The groups are shells around one centre, one inside the other: the same stretched ball of 7 dimensions in 6 sizes.
(in the rows, 128 means zero)
Known rows, each followed by its group:
[117 113 214 139  99 152  97 107 164 106 133 122 122 177  95  95 124 126
 133 119 133] => (0)
[ 80 119 170 135 107 157 112  69 154 113 158 167 100 157 102 116 138 112
 122 119  96] => (0)
[ 65 119 207 114 106 174 126  80 168 113 159 150  94 156  91 101 154 116
 149 122 112] => (4)
[ 72 110 204 154 103 161  93  90 167  94 136 128 118 165  94  93 146 104
 141 121 112] => (5)
[ 55 116 194 110 122 171 119  56 159 119 164 137  86 153 108 111 159 122
 172 107 119] => (5)
[119 119 197 118 103 145 111  92 154 122 141 135 100 171 112 102 120 134
 138 114 131] => (4)
[ 97 112 216 126 106 142  96  98 167 109 115  99 104 174 132  80 132 120
 167 113 139] => (0)
[105 110 222 133 108 155  95  98 164 107 133 104 118 176 100  93 133 129
 158 112 142] => (5)
[114 105 200 135 111 130  79 109 176  99 113  85 123 172 152  92 113 126
 149  94 159] => (5)
[ 92 115 224 130  96 155 103 103 165 108 125 115 101 171 103  75 138 118
 159 121 132] => (4)
[ 83 117 204 131 108 164 106  69 144 118 151 134  91 166  86  97 147 124
 164 115 118] => (5)
[101 108 208 150 100 136  83 113 178  93 106 103 129 177 133  83 123 108
 137 118 130] => (4)
[107 113 187 151 111 151  94  79 153 108 145 139 128 176  95 119 129 120
 124 120 108] => (1)
[ 74 115 173 120 111 158 113  80 172 107 158 149  99 147 124 114 137 117
 130 104 121] => (5)
[ 77 117 198 126 103 151 109  84 163 111 133 135  93 163 119  89 141 110
 152 120 114] => (2)
[116 120 209 144  90 156 110 101 156 111 140 154 119 179  74  98 127 118
 114 138 104] => (1)
[116 115 220 130 102 145 100  97 155 116 122 110 108 182 108  86 127 128
 158 120 134] => (4)
[ 89 122 178 127 103 155 119  78 159 116 154 168 102 162 104 113 135 114
 119 125  97] => (2)
[ 84 118 191 137 105 162 113  81 163 108 153 158 115 166  91 113 141 111
 123 129  97] => (0)
[112 108 210 131 114 144  92  98 171 106 127  99 128 179 125 104 124 129
 149 108 143] => (3)
[ 84 123 190 105 116 163 127  57 145 133 166 153  81 161 101 116 146 132
 159 115 113] => (1)
[ 57 122 187 110 112 161 125  61 156 122 153 152  75 153 117 100 155 112
 163 118 104] => (3)
[ 91 117 203 132  96 154 112 103 175 104 135 144 115 168 107  95 133 110
 124 129 111] => (1)
[ 85 114 177 105 121 150 112  72 165 119 155 128  91 152 140 116 133 131
 153  93 139] => (3)
[118 114 208 121 105 147 102  97 159 116 137 115 104 171 113  97 121 137
 149 106 147] => (5)
[ 94 113 192 139 115 145  98  80 163 108 132 126 122 176 121 110 133 114
 141 121 110] => (5)
[ 77 122 190 101 105 156 128  81 166 121 151 150  81 153 124 100 140 121
 147 114 120] => (4)
[ 65 117 210 125 103 162 114  87 171 107 137 135  98 162 108  87 151 107
 155 125 112] => (4)
[107 108 187 156 107 138  80  94 162  98 125 116 126 173 121 102 121 115
 130 110 125] => (2)
[ 81 111 192 139 104 140  94  99 179  97 118 119 115 165 141  90 131 103
 138 116 120] => (0)
[ 78 111 174 127 112 142 100  92 183  99 134 128 112 154 151 107 129 110
 131 103 126] => (2)
[ 87 125 174 129 103 166 126  62 142 124 172 188  93 160  76 121 142 118
 118 130  84] => (3)
[ 87 116 177 149 104 152 101  79 156 105 146 155 113 164 101 110 135 108
 120 123  97] => (2)
[ 81 120 187 109 110 165 124  73 160 120 167 155  90 153 102 114 141 127
 141 110 120] => (0)
[ 95 120 176 113 118 152 118  61 149 128 160 151  93 163 116 124 134 130
 144 111 113] => (3)
[ 62 121 180 109 110 163 127  71 168 116 161 161  88 149 117 111 148 113
 140 116 106] => (2)
[ 75 119 213 128  98 159 114  90 164 110 133 138  96 167 101  82 148 108
 153 130 109] => (1)
[ 94 113 224 134 109 158  99  84 153 113 133 110 107 178  93  89 143 125
 170 119 129] => (5)
[ 98 119 174 142  99 153 110  84 157 110 152 169 111 163  96 115 129 112
 106 125  96] => (4)
[ 93 112 167 139 116 141  94  77 162 106 141 134 114 162 133 118 126 116
 129 105 117] => (0)
[ 74 114 166 126 120 144 105  70 169 109 143 139 107 158 145 119 135 111
 137 108 110] => (0)
[125 116 175 141 102 135  98  95 158 111 136 144 119 172 121 112 110 123
 108 115 117] => (3)
[ 91 101 194 147 121 138  73  92 177  92 118  84 132 171 148 102 128 116
 155  96 144] => (1)
[111 117 204 130 107 147 104  83 149 120 136 127 105 178 104 100 129 128
 150 120 121] => (2)
[ 44 119 195  99 119 165 126  62 168 119 151 136  77 150 130  99 161 113
 178 112 115] => (3)
[ 42 109 187 115 127 156 104  68 182 102 140 112 100 150 152 105 155 108
 174  99 127] => (3)
[103 120 212 147  89 169 111  91 146 112 153 160 108 173  51  95 139 119
 124 136 103] => (1)
[ 81 125 197 112 103 170 131  67 145 129 166 166  78 159  81 104 148 125
 148 124 105] => (0)
[104 120 224 117 103 159 115  83 145 127 141 126  89 176  87  88 140 133
 169 122 128] => (3)
[ 65 115 192 102 121 153 115  68 166 119 144 120  83 155 143 101 147 122
 177 101 131] => (0)
[ 82 120 208 134 100 169 117  80 154 114 152 155 104 169  74 100 149 114
 139 134  99] => (2)
[ 83 115 189 147 108 156 102  78 159 105 144 147 119 170  98 110 141 108
 129 126  98] => (2)
[ 63 115 186 132 111 171 114  72 167 105 163 156 110 155  93 117 151 110
 132 119 102] => (1)
[101 118 178 107 115 139 113  76 159 125 143 133  90 162 144 110 125 130
 148 103 130] => (3)
[ 96 109 198 129 122 139  89  78 160 112 125  95 110 174 140 101 131 126
 171 101 139] => (1)
[100 108 199 119 115 139  95 100 180 105 124  97 116 167 152  99 123 126
 153  98 151] => (2)
[ 79 110 172 127 119 145 101  84 182 101 140 128 119 157 149 119 131 112
 131 103 123] => (4)
[ 71 112 194 129 107 154  99  84 165 104 137 121  93 154 123  89 142 114
 159 103 132] => (1)
[ 94 114 183 144  98 144 100 101 174  99 131 144 121 165 122 101 125 106
 111 122 109] => (4)
[100 107 192 144 116 135  79  86 161 103 120  96 116 172 139  97 125 120
 157 100 139] => (5)

New rows, each followed by its group:
[ 87 120 162 131 112 152 115  62 150 119 161 170 100 160 108 126 135 116
 120 119  93] => (3)
[ 93 114 191 119 113 136 103  89 172 112 124 115 106 168 152  99 127 118
 150 110 129] => (2)
[ 50 121 181 101 116 168 130  59 163 121 166 156  75 144 119 110 156 117
 159 109 111] => (4)
[ 95 127 192 115 103 166 132  65 139 133 167 174  83 165  77 112 142 128
 138 129  98] => (1)
[100 111 173 151 104 139  90  94 168  98 132 138 124 166 127 108 121 109
 113 113 113] => (0)
[106 113 187 137 102 131  94 106 175 102 116 122 118 170 146  94 116 112
 125 114 126] => (4)
[ 88 109 226 122 113 148  96  97 175 106 117  87 111 175 132  83 139 121
 178 111 145] => (3)
[ 52 114 189 122 115 157 109  73 172 106 140 130  95 154 133  98 152 106
 161 111 114] => (2)
[ 93 112 173 137 119 139  95  72 160 110 137 128 115 168 137 117 129 117
 139 108 115] => (4)
[ 73 113 178 109 112 139 109  92 185 106 130 123  95 150 168  98 131 112
 146 100 134] => (3)
[ 62 112 189 115 122 162 109  67 166 111 155 124  93 152 124 109 150 121
 167  99 130] => (0)
[101 109 207 158  97 150  86 109 171  91 124 121 133 175 100  92 128 109
 124 123 121] => (4)
[100 110 187 142 118 142  91  81 164 105 133 119 127 175 126 115 128 118
 138 112 119] => (4)
[ 81 114 222 119 105 164 112  95 174 108 140 120 106 166 104  91 145 121
 158 117 133] => (5)
[111 108 201 152 100 133  81 114 176  93 110 105 131 176 133  89 116 112
 129 113 134] => (2)
[111 114 221 128 100 153 103 105 166 110 131 116 114 176 101  90 128 127
 146 119 137] => (0)
[ 75 109 214 141 109 155  93  94 176  96 125 108 120 170 116  90 144 108
 156 118 124] => (4)
[113 111 192 146 111 146  93  91 164 104 137 127 135 178 109 116 123 122
 123 118 119] => (3)
[ 80 116 189 130 101 153 106  86 161 109 142 140  92 156 113  93 137 114
 143 112 120] => (4)
[ 60 118 211 108 106 171 123  82 171 113 151 137  86 153 106  91 155 116
 164 116 123] => (4)
[108 108 204 150 110 151  86  91 159 102 136 113 128 176 100 106 128 124
 141 111 131] => (5)
[ 88 122 202 108 109 154 123  76 156 126 143 139  87 167 116  98 141 124
 159 121 117] => (4)
[ 88 118 206 149  94 164 108  92 160 104 143 154 117 172  75  97 141 107
 123 137  96] => (5)
[ 71 113 172 115 123 157 112  70 174 109 159 140 108 152 134 126 140 119
 138 102 121] => (3)
[110 118 226 126  91 157 110 106 157 115 133 127  97 173  87  78 131 128
 149 123 134] => (3)
[ 86 107 191 130 110 132  87 106 188  94 111  97 116 162 168  89 123 111
 147  99 144] => (4)
[123 105 191 145 108 123  76 113 177  96 107  94 133 177 154  97 106 121
 130 102 147] => (5)
[119 118 213 145  94 156 101  93 141 116 142 137 107 178  70  92 128 128
 137 124 121] => (1)
[ 90 109 185 156 111 140  80  82 158  99 124 115 117 170 125  98 131 109
 145 110 119] => (3)
[103 108 222 127 109 144  93 108 179 102 117  91 123 177 131  88 128 123
 158 111 148] => (1)
[ 83 115 211 145  95 160 104 101 170  99 132 140 118 170  91  88 141 104
 130 133 106] => (1)
[ 64 110 201 129 111 150  98  88 177  99 126 111 103 160 137  87 145 106
 162 109 127] => (2)
[ 70 113 167 120 120 152 108  67 167 111 155 140  99 150 136 120 139 117
 143  99 120] => (0)
[ 81 116 172 120 110 138 108  86 175 109 133 136 100 156 155 104 128 111
 134 108 119] => (5)
[ 76 114 178 115 116 158 113  74 169 112 159 141 100 151 124 118 138 123
 141 102 126] => (0)
[ 83 121 188 139  97 174 119  77 151 111 170 178 103 158  63 113 144 115
 116 128  95] => (3)
[104 118 219 141  94 156 102  91 144 115 133 130  98 176  79  81 136 122
 153 126 119] => (3)
[ 77 108 206 136 104 145  92 108 188  91 115 105 118 164 141  83 134 105
 147 112 134] => (5)
[101 122 199 126  95 161 121  90 156 118 154 162 100 166  83 102 133 122
 123 128 109] => (2)
[110 124 198 125  98 155 119  81 143 126 150 158  93 172  85 101 131 127
 134 128 108] => (4)
[ 89 110 179 125 115 135  98  96 186 101 125 118 121 163 161 108 123 113
 132 105 129] => (4)
[ 93 108 193 159 101 144  83 103 173  89 123 121 130 170 117  95 127 105
 124 117 119] => (0)
[111 115 208 127  97 149 105 108 168 109 133 127 111 170 109  92 123 125
 133 117 134] => (2)
[126 116 198 143  98 141  98 102 159 110 129 134 124 181 105 102 116 123
 118 125 119] => (0)
[ 91 117 193 144 108 160 103  68 142 115 152 146 104 170  81 108 142 119
 143 121 105] => (4)
[ 87 109 209 124 106 141  96 108 185  99 115 100 112 166 147  83 130 114
 155 108 143] => (0)
[ 80 111 218 110 110 144 102 101 181 107 116  91  97 164 151  77 137 120
 178 104 152] => (3)
[ 69 117 189 127 105 154 114  88 177 104 138 147 108 160 125 100 142 102
 131 125 103] => (1)
[ 78 111 206 152 110 155  91  78 156 102 130 120 116 175  99  94 147 108
 157 123 109] => (3)
[ 72 103 201 145 112 144  79 101 185  86 115  90 124 163 145  87 136 105
 156 101 140] => (1)
[ 72 113 174 138 111 158 103  75 165 103 153 148 109 154 112 114 140 110
 129 110 109] => (2)
[ 76 110 197 149 104 156  92  90 166  96 135 126 113 162 105  93 141 107
 142 113 119] => (0)
[112 118 189 138  99 140 104  95 159 112 130 143 113 175 115 101 121 116
 121 125 110] => (0)
[ 95 109 197 123 110 143  98 103 183 102 128 110 119 165 143 100 125 120
 140 105 141] => (2)
[ 77 122 198  94 106 159 131  82 167 124 151 145  77 153 123  96 142 125
 156 113 127] => (1)
[104 115 216 134 101 160 102  91 152 112 143 124 105 172  83  92 135 129
 152 116 132] => (0)
[ 62 110 194 133 110 152  96  86 174  98 130 116 102 156 133  90 144 106
 157 106 126] => (0)
